The rows of a group lie close to one hidden flat surface of 7 dimensions, which may be shifted away from zero. Surfaces can cross.
Some rows, each with its group after it:
[ 16  -2 -21   2  16  11 -16  -7  23  -7 -11   5  28  14  -2   0  -4 -10] -> q391
[  4 -15 -28 -15 -25 -10   0  -7  36 -11 -17 -17  63  11   6 -22 -12   1] -> q84
[ 11  -3  -1  10   9  56   0  14  28   1 -36 -27  57   9  16  28 -23  29] -> q84
[-15   3  11 -10   5   2  35  28  17   6 -14  17  11  -4  15   0   1  11] -> q84
[-17   3  13   4 -27   0 -18 -18 -11 -14   0 -16  -3  -8  -6 -12  13   1] -> q45
[ 16 -14  -7 -10  16 -18  18  -7  -9  11  -1   1  -7   3  -3   5 -18   1] -> q84
[  4   1  -3  -1   3   6  11   4  -3  -1   0 -12  14  -2  -9   5   1   8] -> q764
[-16  10   0  -8 -15 -10  31  48  15   3  13   5  19  -4 -12 -14   4   6] -> q84
[  3  11  18  13  36  25   2  22   1   9  -9  26 -21   3   0  17 -10  -2] -> q764
[-10   5  37  22   1  20 -30   3 -18  -6  -6   3 -33  -1 -18  -2 -16 -10] -> q45
[ 32 -30 -50 -13  -3 -17   6   5  29   5   6  -6  39  17 -19  -8 -24  -3] -> q84
[ 17  24 -41  -6   1 -11   7 -12   5   8  27 -20  25   2  27  16  28   1] -> q391
[-17 -10  23   4 -39   2 -26 -41 -25 -12  -8 -31 -17 -12  13  -4   2  13] -> q391
[  1 -19 -15  -3 -15  15  -7   3  19  -2  -4  -3  11   1  -4   3   0  16] -> q764
[ 4 -5 -6 -1  2 -5  0 -4 -1  0  2  2 -1  1 -5 -2 -1 -2] -> q45
[ -3  31   7  19   6  19 -11  31   1   4  23   8 -19   1   6  12  17  -4] -> q45
[ 25  -8 -20   2   4   9   6  13   0   7  13 -22  18   4 -30  11 -13   8] -> q84
[ 18 -14 -16  -9  18 -21   8 -31 -38   2  18 -11 -23  -7 -31   4   9  -5] -> q84
[ -5  10  -3   3   0  16  10  26   8  -4   7  -7  21  -3 -14   3  10  10] -> q764
[  3  14  13  13  23  17  -8  11 -14  -1   4   4 -11   1 -26  10   0  -8] -> q391
[ -7  19  26  -2   6 -28  17  -2 -28   3   3   4 -11  -4  -7 -15  -7 -21] -> q764
[ 12   9 -17  12   6  33  -3  26  -2  -3  22 -25  24  -2 -42  17  15  14] -> q764
[ -9  -9  -5 -21  29   4  51   5  -4   9  -9  15  -4 -14   8  24  24  28] -> q84
[-20   1  12   2 -18  15  12  43   1  -6  13  -1   3 -10 -38  -9  12  15] -> q45
[ -3   9  -9   3 -12 -12 -19  11  30 -14  -5  12  38  13  -9 -31  -6 -27] -> q391
[ 14  -2 -38 -16 -20 -39   6 -13   7  -2  17 -16  34   5  -6 -20   4 -11] -> q45
[ 16  17 -34  -6   3 -25   7  15   7   5  34   3  11   6 -16  -7  16 -17] -> q45
[ -5   8  -4  -6  25 -11   7   2   9  -5  -9  29   7   3  -3  -9  11 -17] -> q391
[ -9   2   9 -14 -17 -22  27  -1   0   2 -11 -11  26  -4  12 -15  -9   2] -> q764
[ -8   2  24  -1 -25 -35   4   5   1   3 -11   0   7   5  10 -34 -38 -22] -> q764
[ -6   5  19   4   3   1   2   2 -15   2   0   3 -23  -4   0   2  -1  -1] -> q764
[-15 -13  34  13   7  22 -29 -15 -18 -17 -19  11 -29  -6 -31  -7  -2  -5] -> q391
[-10  33  -1 -11   7 -27  33  21  -6   5  18   8  15  -5  -2 -12  19 -15] -> q391
[-23 -19  30 -12 -12 -13  12 -29 -12 -10 -37  -1  -1 -11  14 -14 -11   7] -> q391
[  4   3  -1   6   6   0 -19  -2  19  -5 -14  14  14  13   9 -11 -14 -19] -> q391
[ -2  -2   5   3  -8  10  -6 -12   6   2 -16 -10   7   1  32   8  -8  10] -> q45
[ 22 -11 -21   2  27  26  10  18   6  10   5  -3   4   4 -20  28  -1  17] -> q45
[ -6   9   9  18 -47  16 -36   1  -9 -17  15 -47  22  -2 -28 -13   1   2] -> q45
[-19  -6 -14 -26 -43 -26  34   3  17  -8  -5 -26  59  -7   4 -26   8  14] -> q84
[ 29 -27 -17 -11  10 -29  -1 -32 -10   3  -7 -10   7  10 -18 -10 -33 -16] -> q764

New rows. What belongs after each?
[ 23  44 -27  20   1  -4 -21  31   0   7  56  -8   0  12 -16   5  17 -25] -> q45
[ 11  28  27  15  18   9  15  28 -15  19   1 -10  -4   5   8  16 -35  -5] -> q391
[-21  -1  21  -9 -18 -12  15  -5  -6   0  -8   0 -10 -11  20  -9   4   7] -> q764
[ 19   5 -18   5 -17  13  -5  -3   2   3   6 -47  42   5   0  11 -11  12] -> q391
[ -4 -21   1  -8   2   8   6  -4  13 -14 -31  -2  39   3 -25 -14 -15   2] -> q391
[ 10  -8 -11   7  -5   1 -30 -23 -30 -17  22 -24  -5  -4 -57  -8  13 -11] -> q45
[  5  20  12  23 -36  16 -30  -3 -24  -2  26 -53   0  -3  -6   6  -3   5] -> q391
[  7  -1  -4   4   2   9 -19 -34 -28 -15   3 -28   5  -5 -26   4  15  -1] -> q84
[-16  31  16  -5 -10 -42  11 -12  -8   7   8  15 -22  -4  53 -12  12 -21] -> q391
[-10  22  21   2 -37 -21   9  12  -1   5  -1 -26  24   1  20 -21 -27  -9] -> q391
[ -3 -17  -7 -13  10  -8   8 -25  -7  -5  -8  10  -9  -7  -2   1  14   4] -> q45
[-22  24  17  21  -1  39 -26  29  27 -21 -13  13  24   3  -6  -4  18  -5] -> q84
[ 31  15  22  44   7  38 -61  -6 -26  -4   4 -39  -2  16 -35  12 -41 -20] -> q84
[-11  11  17  10   0   0 -10  21  -2  -5  10  20 -22  -1 -19 -11   5 -13] -> q764
[-23  13  33   4 -21 -10   3  17   0   2  -4   6 -12  -3  13 -16 -13  -6] -> q764
[-38   9   8  -3 -39 -16  -3  26  13 -18  17  17  -1  -8 -17 -36  30  -9] -> q764
[ 13  23 -22   8  -2  -8 -22  -2 -11  -3  37  -8  -3   3 -21  -3  26 -16] -> q45
[-28 -23  12 -10  15  14   4 -23 -33 -31  -8   7 -18 -24 -67  -7  45  12] -> q391
[ 26  -2  10   8  20 -16   2  -6 -40  16  18  -4 -40   4 -27   6 -28 -14] -> q84
[ -9 -30 -11 -17  21  16  14 -22 -11 -24 -18  -2  19 -13 -53   0  29  17] -> q391
[ 26  -5 -34   5  36  26 -20  -7  19  -4  -2   7  23  14 -15  19  11  -5] -> q391
[-28  25   1  -8 -11 -10  17  14   9   0  13  20 -10 -12  28  -5  40   4] -> q45
[ 21  -7 -21   0  15  12 -17 -37  -3   2  -8 -13   4   4  20  24   4   6] -> q45
[-16 -28   3 -10  -9  26   2 -37  -7 -14 -26 -21   7 -16  10  14  23  36] -> q45
[ -5   4  19   6 -10   9   8  12  -1   5 -10 -10   4  -2  14   3 -19   8] -> q764
[-17  22  28  -1  20  -8  29  35 -18  -5   4  18   1  -8 -42 -16   4 -14] -> q391
[  3   8   6   3  10   7   8   1 -21   4   7 -13  -6  -5 -15  11   4   4] -> q764
[ -4  36   1   1  -2 -31  -5   2   8   6  12  21  -7   6  37 -11   9 -30] -> q391
[ -6  16   2 -12  22 -13  36  28   0  -4   1  16  26  -1 -28 -14   8 -14] -> q391
[ -3   2  19  -2  16   8  21  -1 -13   8 -16   1  -6  -5  13  13  -9  11] -> q84
[  6   9   5  14  -8  10 -24  11  15  -5  -7  -6  23  14  -6 -12 -24 -17] -> q391
[  6 -28 -14  -9   4  -4  -2 -22  -5  -1  -4   2 -11  -1  -6   1   1   6] -> q764
[ -3  -4  -7  -1 -13  -6  -8  20  20  -7   3   8  16   7 -19 -18  -6  -9] -> q764
[  8   1   3   6 -11  -5 -19 -25   6   3 -12 -15   9  10  33   0 -21  -8] -> q45
[-12  -9   4 -15  -1 -13  15 -25  -7  -6 -18   2   5  -7  13  -7   9   4] -> q391
[ 12  -1   3  -1  22  12  23   5  -5   7 -15 -12  21   1  -7  13 -16  10] -> q391
[ 25 -19 -37  -9  19 -25  -1   7   8   6  23  27 -12  11 -36  -9  -2 -20] -> q84
[  7  -1   6  -1 -23 -32   8  -1 -16   5  10 -22   6   3 -16 -21 -31 -14] -> q84
[ -7  -4 -13  -9   2   7   8  -5  -3  -7   8  -1   0 -10 -11   8  32  14] -> q45
[-18 -19 -16 -22  11  -4   4 -41 -14 -22  -7   9  -5 -16 -19  -5  53   9] -> q391
[ -8   8   2 -19  18   8  51 -20 -32   5  -9 -29  12 -23  19  32  33  37] -> q764
[-34  13  15 -14   6 -22  31  23  -3  -4   6  39 -20 -13  -1 -15  31  -5] -> q84
[ -6  15  20  20 -10   1 -23  25 -12  -4  21   5 -24   2 -33 -15  -5 -19] -> q764
[-24  29  31   2   9   9  29  36   9   4 -13  18   9  -7  23   3   2   4] -> q764
[-12  -6   7  -5  -3   0   8  -1  -2 -14 -13  -3  24  -4 -27 -17   0  -1] -> q391
[ -2  -9  13  -7  38   4  15   2   5  -3 -31  31   4   3 -11  -3 -10  -8] -> q391
[-14   0   5  -4 -10  -5   6   0   2  -4  -2   4   1  -4  11  -4  10   4] -> q45
[ 15  -6 -10  -6  10   3  12 -14  11   9 -21 -13  28   6  28  13 -19   6] -> q391
[ 19 -32 -12   1   4  17 -16 -25 -15  -9  -8 -26   8   2 -44   3 -13  10] -> q45
[ -7  -1   2  -2   2   5   9  15  14   1 -10  10   8   1   4  -3  -4   2] -> q764
[-14  20  17 -14   6 -28  44  24  -4   6  -4   9  18  -4  -1 -16  -4 -10] -> q391
[-25  31  33  22 -31  30  -7  48  -3  -4  16 -17  -2 -10  -7  -1  10  10] -> q764
[ -2  -1  19   4   6  16  13   2 -24  -4  -7 -20   3  -8 -24   7  -8  10] -> q391
[-15  14   3  -3  10  -8  -8 -33 -13  -5   1  22 -34  -9  36   6  39  -5] -> q45
[  0  -5  -1 -11  22  22  47  17  -6  12  -9 -11  11 -13   5  32   9  36] -> q84
[ -3  12  42  12 -18 -19  -5 -11 -40   7   5 -19 -32  -5   2 -11 -30 -14] -> q764
[ -8   8   6   2   8   5   6   6 -15  -3  11   6 -17  -7 -16   4  20   1] -> q764
[-10  11  20   7  24  22  -8 -10 -10  -9 -15  11 -12  -6   1  11  15   1] -> q84
[-11   5   8 -10   8 -14  22  12   4  -7  -9  15  21   0 -16 -19   2 -13] -> q391
[ 18 -30 -10  25   2  51 -45  20  28   1  -2   9 -20  14 -15  21 -25  13] -> q764
[-28 -20  -1  -1 -47  13 -15   9  23 -13   3   0  -6  -8   4 -11  19  23] -> q764
